There are 9 hidden switches. A switch that is on adds its own fixed numbers to the row, and there is some noise. The rows also spread widely along 12 directions, which tell nothing about the answers.
In the rows, 128 means zero.
Known rows, each followed by its switches (1 for on, 0 for off):
[149 173 115 178  88 174  88 133 160 142  79 208 112 101 135  78 108 119
 147  96 130 136 148 118 117]
1 0 1 0 1 0 0 0 0
[ 74 171 135  88 145 122 174 116 125 145  77 148 166 146  96  88  71 121
 109 126 108 155 149  91 134]
0 1 1 1 0 1 0 1 1
[114 141 127 144 127 172  97 167 113 143 169 163  91 121 136  73 112  70
  97 169  48 160 162 111 141]
0 1 1 1 1 0 0 1 1
[ 98 134 145  60  84  79  83 149 128 144  75 134 107 123 142  96  74 176
 127 114 155 142 160 121 134]
0 1 1 0 0 1 0 1 0
[153  98 140 168 181 133 123 130  97 146 169 153  90 163 109  95 137  65
  70 195 126 134 152  92 142]
1 1 1 1 0 1 0 0 0
[158 148 128 167 153 163 141 149  74 142  66 207 153 169  89  64 115  87
  74  92  47 161 160  86 127]
1 1 0 0 1 1 0 0 1
[121 143 194 131 138  80 119  95 117 174 120 149  94 178 104  83 140 113
 124 142 156 152 139  98 150]
1 1 1 1 0 1 0 0 1
[140 155 145 146  74 114 106 178 127 118  64 100 147  97 109 171 133 144
 121 118 140 118 151  77 151]
0 0 1 1 0 1 0 1 0
[115 135 163  97 116  98  48 146  98 153 151 151  51  95  91 103 130 155
 102 160 182 130 162  56 123]
1 0 0 1 1 1 1 1 1
[192 115 123 126 157 154 104 160 148 133  96 162 107 109 151  52 106 113
 124 127 129 114 170 143 150]
0 0 1 0 0 1 0 1 0
[108 124 178  68 127  81 111 153  69 164 105 120 114 137 155 104 128 157
 105 121 143 133 166  90 164]
1 0 0 0 0 1 0 1 0
[ 66 134 112 135  98 158  94 127 122 137 211 138  86  77 161 106 122  77
 132 176 129 160 152  63 143]
1 0 0 1 0 1 1 1 0
[183 147 152 125 126 131  71 163 138 147  60 183  62 120 125  72 102 148
 126 133 153  89 154 125 126]
1 1 1 1 1 0 0 1 0
[130 136 199  98 155 103 100 131 122 201 142 136 128 138  78  83 118 166
 100 171 156 115 168 102 168]
1 0 1 0 0 1 1 1 1
[110 156 138 116 166 140 150 138 125 138 109 153  90 187 130  90  79  79
  88 190  65 123 132 129 120]
1 1 1 1 0 1 0 1 0
[134 142 155 121 113 137  69 158 146 174 129 167  98 117 108  60  94 148
 119 144 122 119 159 132 149]
0 0 1 1 0 1 1 1 1
[156 134 149 136 150 148 132 156 122 142 130 120 153 112 129  85 140 103
 114 132  93 152 171  99 169]
0 0 1 0 0 0 0 1 1
[135 134 128 189 112 163 135 102 150 157 143 160 177 119 117  79 133  77
 150 112 130 174 150  90 177]
1 1 0 1 0 1 0 0 0
[130 127 178  94 181 100 123 106 106 168 131 148  92 126 106  85 129 146
 118 162 197 112 150  90 146]
0 1 0 0 1 1 0 1 0
[110 156 166 183 110  92 119  93 125 156 124 132 139 190  66 150 138 101
  95 151 106 170 113  94 126]
0 1 1 0 0 1 0 0 0
[101 126 161 157  97 102 139 104  93 126  73 158 101 178 157 103 121  89
 130 145 136 125 141  72 128]
1 0 1 0 0 1 1 1 0
[110 155 195 148  56 107  76 151 120 161  81 160  81 155 119 118 113 148
 135 155 130  93 143 104 132]
1 0 1 0 1 1 1 1 1
[170 159 135 109 152 159  86 151 181 142 171 120 108  87 119  66 122 114
 142 161  98 156 156 111 163]
1 1 0 0 0 0 1 1 1
[170 108 185 149 140 106  94 148 111 183 143 125 138 117  94 101 153 141
 104 152 168 120 169  93 192]
0 1 1 1 0 1 0 1 0
[110 144 118 142 172 166 171 111 133 121 139 146 152 112 125  74 122  55
 136 156 114 161 159  71 159]
0 1 1 1 1 0 1 1 0
[ 83 128 112 118  46 142  80 164 136 122 122 157 143  84 128  88  79 115
 134 135 117 170 186  73 142]
1 1 1 0 1 1 1 1 1
[153 131 132 147 107 129 113 120 154 131  82 168 136 142 107  74  96 123
 136 109 145 146 145 109 131]
1 1 0 0 0 1 0 0 1
[155 132 112 129  97 120  65 152 172 126 118 136 116  80  79 126  97 151
 116 139 192 136 160  99 129]
1 1 1 1 0 1 0 0 0

New rows, each followed by its switches (1 for on, 0 for off):
[154 134 186  79 138  73  67 170 102 148 100 128  30 147 128  97 130 148
  93 158 144 112 156 109 131]
1 0 1 1 0 1 0 1 1
[152 152 160 161 140 118 116 126 128 153 126 128 139 143 105 112 160 102
 111 116 116 167 138 103 158]
0 0 1 1 0 0 0 0 0
[120 164 178 133 149 109 166 105 103 135  77 134 130 134  99 123 146 119
 136 134 159 125 137  51 139]
0 1 0 0 1 1 0 1 1
[ 72 153 149 113 109 119 120 135  99 167 139 141 190 129  44 124 100 148
  79 125 116 181 160  66 144]
1 1 0 1 1 0 0 0 1
[115 128 126  74 139 116 139 129 155 111 103 113 113  91 126 100  81 140
 137 169 196 121 166  83 127]
1 1 1 0 0 0 0 1 1
[116 155 133 106  85 112  90 181 109 117  95 116 114  91 118 133 121 136
 105 117 114 153 164  74 136]
0 0 1 1 0 1 0 1 1
[146 170 167 160 115 144  95 150 154 155  98 151  94 126  71 132 104 154
 114 184 135  80 130 116 116]
0 1 1 0 1 0 0 1 1
[217 133 127 140 134 125  82 185 121 108  90 127 115  93 100 104 157 119
 104  90 120 157 162  79 150]
0 1 0 1 0 1 0 0 1
[116 111 130 137 141 116 134 157  72 121 107 124 135 145  84 145 103 121
  52 172 124 121 151  65 120]
0 1 1 1 0 0 0 1 0
[156 144 177 147 151 105  90 143  92 148 121 145  61 126 106 134 173 116
  96 150 177 119 150  69 139]
1 0 1 1 1 1 0 0 0
[137 152 148  73 121 104  95 139 197 133 138  83 117  90 140  94 113 143
 175 136 155 157 143 134 168]
0 1 0 1 0 0 0 1 0
[162  97 174 145 121 102  82 149 110 154  96 159  88 179  73  87  92 150
  80 186 147  83 151 104 122]
1 1 1 1 0 0 1 1 1
[184 124 140 164 151 143 123 153 115 151  84 161 155 129  90  96 124 118
  92 121 144 119 167  94 160]
1 1 1 1 0 1 0 0 0
[101 157  84 126 127 165 117 127 135 121 122 194 132 102  87  68  81  95
 107 114 112 185 158  78 109]
1 1 0 1 1 1 0 0 1
[114 200 146 150 138 174 151 133 160 147  99 156 109 119 136 112 110  88
 152 171  99 107 134 110 141]
1 1 1 0 1 1 0 1 0
[ 87 156 152 116  83 105  90 168 101 131 134 102  83 119 167 144 145  99
 118 142  92 159 147  91 151]
0 0 1 1 0 1 0 1 0
[107  92 118 142  91 116 143 149  85 112  81 131 187 131 114 120  92 118
  91 122 142 143 172  63 144]
0 1 1 1 0 0 0 1 0
[171 131 199 133 165 116 136 143 125 153 114 110 126 157 143  94 160 108
 141 146 121 116 145 128 180]
0 0 0 0 1 0 0 1 0
[ 75 181 123  88 153 155 152 121 160 151 152 127 147 111 110  97  87 118
 124 151 101 168 140 110 136]
1 1 0 0 0 0 0 0 1
[125 103 156 144 114  99 148 101 148 131  77 136 150 161  99 115  88 138
 130 161 198 100 142 109 130]
0 0 1 0 0 1 0 1 0
[140 119 118 211 100 177 114 123 130 134 134 188 154 133 106  76 111  66
 121 129  97 153 147 101 139]
0 0 0 1 1 1 0 1 0
[176 122 194 167 173 132 146 134 139 167 135 122 118 173 147  95 160  83
 131 178 131 102 147 143 189]
1 0 1 0 0 1 0 0 0
[108 188 148 158 109 141 139  99 142 142 122 141 135 111 141  85 153  77
 164  98  98 189 140  78 156]
0 0 1 1 0 0 0 1 1
[152 110 133 100 168 113 135 170 101 115 103 107 129 133 104 130 113 137
  74 149 155 116 160  95 134]
1 0 0 1 0 0 0 0 0
[171 134 139 107 147 155 105 165 157 141 105 145 137  82 131  64 109 125
 151 143 154 115 188 107 182]
1 1 1 0 1 1 1 1 0
[ 69 128 147 108 133 114 150  97 116 150 130 145 114 163 140  94  85 108
 115 176 137 140 145  97 128]
1 1 1 0 0 0 0 1 0
[123 113 113 115 136 147 147 136 106 141  98 167 189 128 138  51  90 101
 104 101 107 168 189  96 157]
1 0 1 0 0 1 0 1 0
[114 174 186 108 104  99 102 164 139 171  99 116  97 161 145 126 129 133
 126 136 101 126 136 147 164]
1 0 1 1 0 1 0 0 0
[ 68 168 173  97 116  75 109 127 100 151 140 108  84 176 107 145 128 125
  92 155  88 174 117  98 123]
0 1 0 0 0 1 0 0 1
[104 116 127 156  83 156  88 164 113 146 119 175 107 107 124 112  81 131
 104 171 138  95 161 107 127]
0 1 1 0 1 1 0 1 0
[186 141 143 122 114 124  74 171 149 128  62 156  96 100 109  91 114 161
 132 112 166 113 164 121 133]
0 1 1 0 1 0 0 0 1
[106 113 129 139  91 124 112 119 127 117 121 150 117 108 118 120  99 120
 132 159 189 124 154  72 116]
1 0 0 0 1 1 0 1 0
[146 143 129  98 162 155  89 167 118 163 136 144 100  44 133  89 125 153
 119 148 167 105 181  82 168]
0 1 1 0 0 1 1 1 0
[104 139 145 104 160 129 151 145 105 135 131 126 110 156 177  80 132  68
 119 142  86 159 159 107 165]
1 0 1 1 0 0 1 0 0
[138 149 153 130 144 138  84 165 115 165 165 116  95  89 108 132 141 135
  92 175 128 122 154  90 157]
0 1 1 1 0 0 0 1 0
[ 95 149 117 128 142 185 108 141  89 159 189 169 107  52 158  62 139  83
 113 142 109 164 191  43 162]
1 0 1 0 0 1 1 1 1
[108 162 127 122 118 130 129 143 101 128 109 132 157 122 101 106 129 109
 107  99  87 190 155  49 148]
1 1 0 1 0 0 1 0 1
[138 160 141 164 172 152 129 108 113 145 156 156  91 138 121  90 151  65
 105 149  88 157 125  91 133]
0 0 0 1 0 1 0 1 0
[200 132 160 150 152 117  97 155 133 117 113 120  89 138 105 111 154  88
 112 168 127 133 152  90 147]
1 1 1 1 1 0 0 1 0
[ 71 159 119 101 102 146 128 169 123 106 139 103  99 108 142 131  95  99
 115 180  78 138 142  74 128]
1 1 0 1 0 0 1 1 1
[142 172 113 105 179 184 118 195  90 123 131 150  87  60 136  92 136  98
  90 133  78 134 172  76 139]
0 0 0 1 1 1 0 1 1
[ 98 166 175 120  62 102  82 136 125 162  99 135  90 134 126 124 108 168
 136 137 130 123 130 100 127]
1 1 0 0 0 0 0 1 1
[124 147 149 104  96  96 104 152  93 120  95 114 109  93 152 117 155 116
 130 105 141 170 176  44 150]
1 0 1 0 0 1 0 1 1
[165 146 189 167 152 108 111  90 162 169 146 131 103 175  94  89 148  97
 130 172 138 141 126 121 150]
1 0 1 1 0 0 0 1 0
[ 83 139 163 147 117 103  93 115  88 176 154 162  76 171 100 126 122 127
  71 169 136 139 130  97 112]
1 0 1 1 0 0 0 0 0
[134  84 136 142  98 111 135 139  95 113  93 137 171 152 126  81 108  99
 101 124 123 166 181  73 144]
1 0 1 0 0 0 0 1 1
[ 91 123 114 128  86 136  94 117 137 152 153 154 168 113  97  94  76 138
 106 130 129 172 156  99 125]
1 0 0 0 0 0 0 1 0
[167 102 136 156 106 112  89 130 135 114 106 151  80 158 145  85 125  93
 137 143 138 135 138 109 133]
1 1 0 0 0 1 1 0 0
[159 133 136 127  86 141  50 147 164 156 114 168 120  63  86  88  90 182
 142 125 202 113 165  99 135]
1 1 0 1 1 0 0 1 0
[106 140 192 129 134 114 137 141 100 167 107 146  86 171 155 101 131 112
 124 163 131  98 148 108 158]
1 0 1 0 0 1 1 0 1
[192 120 151 152 158 110 144 139 116 106  58 133 133 157  88  96 133 100
 101 127 134 128 153  83 131]
0 0 1 1 0 1 0 1 1
[159 146 132 112 145 142  69 137 130 147 116 190  75 104 155  28 129 102
 141 108 113 158 172 115 147]
0 0 1 0 1 1 1 1 0
[188 119 167 154 162 115 116  93 161 134 126 148  64 151 150  56 148  75
 156 161 173 128 139 118 144]
1 0 1 1 0 0 0 1 0
[ 75 156 177  81 137  98 151 132 115 180 118 110 167 163 106 131 101 153
 106 147 122 142 141 114 164]
1 1 0 0 0 1 0 0 0
[159 128 104 160  90 151  98 156 162 100 100 153 112 131 139  85 101  84
 128 133  91 160 154 120 123]
1 1 1 0 0 0 0 0 1
[103 122 147  83 161 111 149 148 111 137 132 127 118 165 143  76 106  86
  96 151 105 163 167 117 153]
1 0 1 1 0 1 0 0 1
[118 169 140  80 160 144 137 157 138 129  97 139  97  88 129  99 100 128
 128 158 151 110 170  91 131]
1 0 1 0 1 1 0 1 1
[123 145 170 154  60  99  84 126 111 133  71 167 108 169 110  94 122 120
 137 114  95 152 136  87 125]
0 1 0 0 1 1 1 1 1
[152 119 100 108 127 134  98 160 143 112  91 139 111  66 107 117  89 158
 110 137 210 108 173  84 126]
1 1 1 1 0 0 0 0 0
[205 183 138 137 154 174  80 199 157 133  81 155  79  94 121  96 139 121
 136 123  92  96 142 133 156]
0 1 0 1 1 1 1 0 0
[ 96 142 123  84 130 132 121 144 149 124 137 111  91  96 134 133  80 135
 124 196 164 106 143 100 123]
1 1 0 0 0 1 0 1 0
[128 162 152  74 181 119 144 140 125 145  94 133 119 151  97  91  88 143
  89 156 105 124 144 114 122]
1 0 0 0 0 1 0 1 1
[ 81 130 139 114 167 145 153 142  86 172 165 137 158 118 144  89 125 103
  92 133 110 160 170 100 176]
0 0 1 1 0 0 0 0 0
[167 129 147 157 111 113  71 138 115 138  84 179  87 153 105  96 128 128
 111 114 130 134 137 116 119]
0 1 0 0 1 1 0 0 0
[ 97 141 114 120 156 170 119 122 106 159 165 196 128 117 110  40  91  90
  88 149  82 183 177  83 129]
1 1 1 0 1 0 0 1 1
[139 139 161 143 106 120  67 170 130 158 162 112  86 120 135 131 141 116
 109 179  97 131 146 118 160]
0 1 1 0 0 1 0 1 0
[130 163 138 114 133 119  95 100 142 144 126 168 106 101 129  56 135  95
 151 101 153 192 165  82 144]
1 0 1 1 1 1 0 1 0
[139  99 165 121  97  82  70 161 110 135 152  91 101 126 131 127 144 119
 106 167 146 155 166  81 162]
1 1 1 1 0 0 0 1 0
[ 77 169 139 133  88 169 118 184  87 146 114 137 122 106 127 142  94 146
  95 160  74  99 148  77 129]
1 0 0 0 0 0 1 1 1
[164 155 149 132 143 165 112 176 133 140  90 163  93  99 130  87 116 119
 125 155 130  90 167 108 141]
1 0 1 0 1 1 0 1 1
[175 123 134 168 151 150 111 169 118 121 102 153  85 137 106 126 121 108
  88 184 136  89 149 108 120]
1 1 1 0 1 0 0 0 0
[ 71 141 157  83 133  77 141  94 103 151 126 127 138 153  99 108 111 133
 109 129 156 184 146  66 135]
1 1 0 0 0 1 0 0 1
[205 153 173 129 166 115 135 143 147 150  33 146 138 172 110  78 117 133
 123 116 118 103 148 138 150]
1 0 1 0 0 1 0 1 0
[107 195 135 151 101 146 147 122 147 114  57 157 125 143 135 115 124  83
 166 104 104 145 124  90 133]
1 0 0 1 1 1 1 0 0
[100 147 113 151 131 162 102 123 105 137 150 183  61  98 124  79 113  83
 105 165 120 140 152  57 114]
0 1 1 1 0 1 1 1 1
[ 96 171 126 136 150 175 111 128 106 155 159 196  61 102 161  72 120  78
 113 160  99 141 156  93 122]
1 0 1 0 1 1 0 1 0
[130 137 174 167 114  90 131  99 140 129 127 106 137 197 111 117 146  69
 130 146  85 176 115 112 149]
0 0 0 1 0 1 0 1 0
[162 154 129 147 146 145  89  95 204 154 157 148 141  87  56  67 114 125
 143 147 161 163 155  99 144]
0 0 1 0 0 1 1 1 1
[ 94 176 139 100 174 151 149 120 121 171 154 140 143 102 130  80 123 106
 116 133 111 168 162  88 163]
1 0 1 1 0 0 0 1 0
[193 129 157 177 142 124 116 123  93 129  91 156 102 112 126  81 179  85
 128 103 151 144 161  42 158]
0 1 1 1 0 1 0 1 1
[116 110 163  78 151 110 129 189  69 161  61 161 113 140 132 101  91 168
  80 132 171  73 177 123 148]
0 0 1 1 1 1 0 0 0
[ 80 176 127  83 161 152 148 113 142 157 110 168 119 128 145  60  75 117
 129 145 112 137 154 115 135]
1 0 1 0 0 1 1 1 0
[ 68 132 131  94  78 111  95 161  87 152 135 139 171 105 114  95 112 130
  96  91 111 201 191  61 167]
1 0 1 1 0 1 1 0 1
[ 87 102 181 104 117  68 145 114 101 150 116 120 143 182 145  87 126 106
 120 124 135 172 159 109 163]
0 0 1 0 0 1 0 0 1
[150  97 135 129 163 127 116 118 120 137 155 153 106 147 148  51 123  72
 111 156 124 165 169 106 145]
1 0 1 0 0 1 0 1 0
[ 92 161 133 165  84 172 125 149 126 124 117 163  97 105 145 109 112  88
 143 149 104 120 136  91 128]
0 0 0 1 1 1 0 1 1
[132 176 136 106 105 115  90 136 175 119 101 127  81 109 125 100 114 114
 147 128 124 160 139 112 120]
0 0 1 1 0 1 0 1 1
[132 147 133 139 141 141 158 141 149 136 105 117 189 135 112 115 113 101
 120 129 102 156 153 116 171]
0 1 1 0 0 1 0 0 0
[182 207 140 187 159 185 108 142 134 147 115 156  79  87 129 123 169  96
 123 142 100 113 135  79 132]
1 0 1 0 0 0 0 1 0
[173 121 195 123 121  54  96 120 116 150  88 122 137 189  87  93 154 136
 112  97 137 178 147 103 152]
1 0 0 0 0 1 0 0 1
[131  98 166  77 132  95  63 160 117 169 138 144 118 132  76  81  88 176
  92 163 169 116 175 113 150]
1 0 0 1 1 1 1 1 0
[145  96 169 124 142 121  95 171 111 167 148 138 131 151  95  98 102 129
  79 198 123 108 174 123 164]
1 1 1 0 1 1 0 1 0
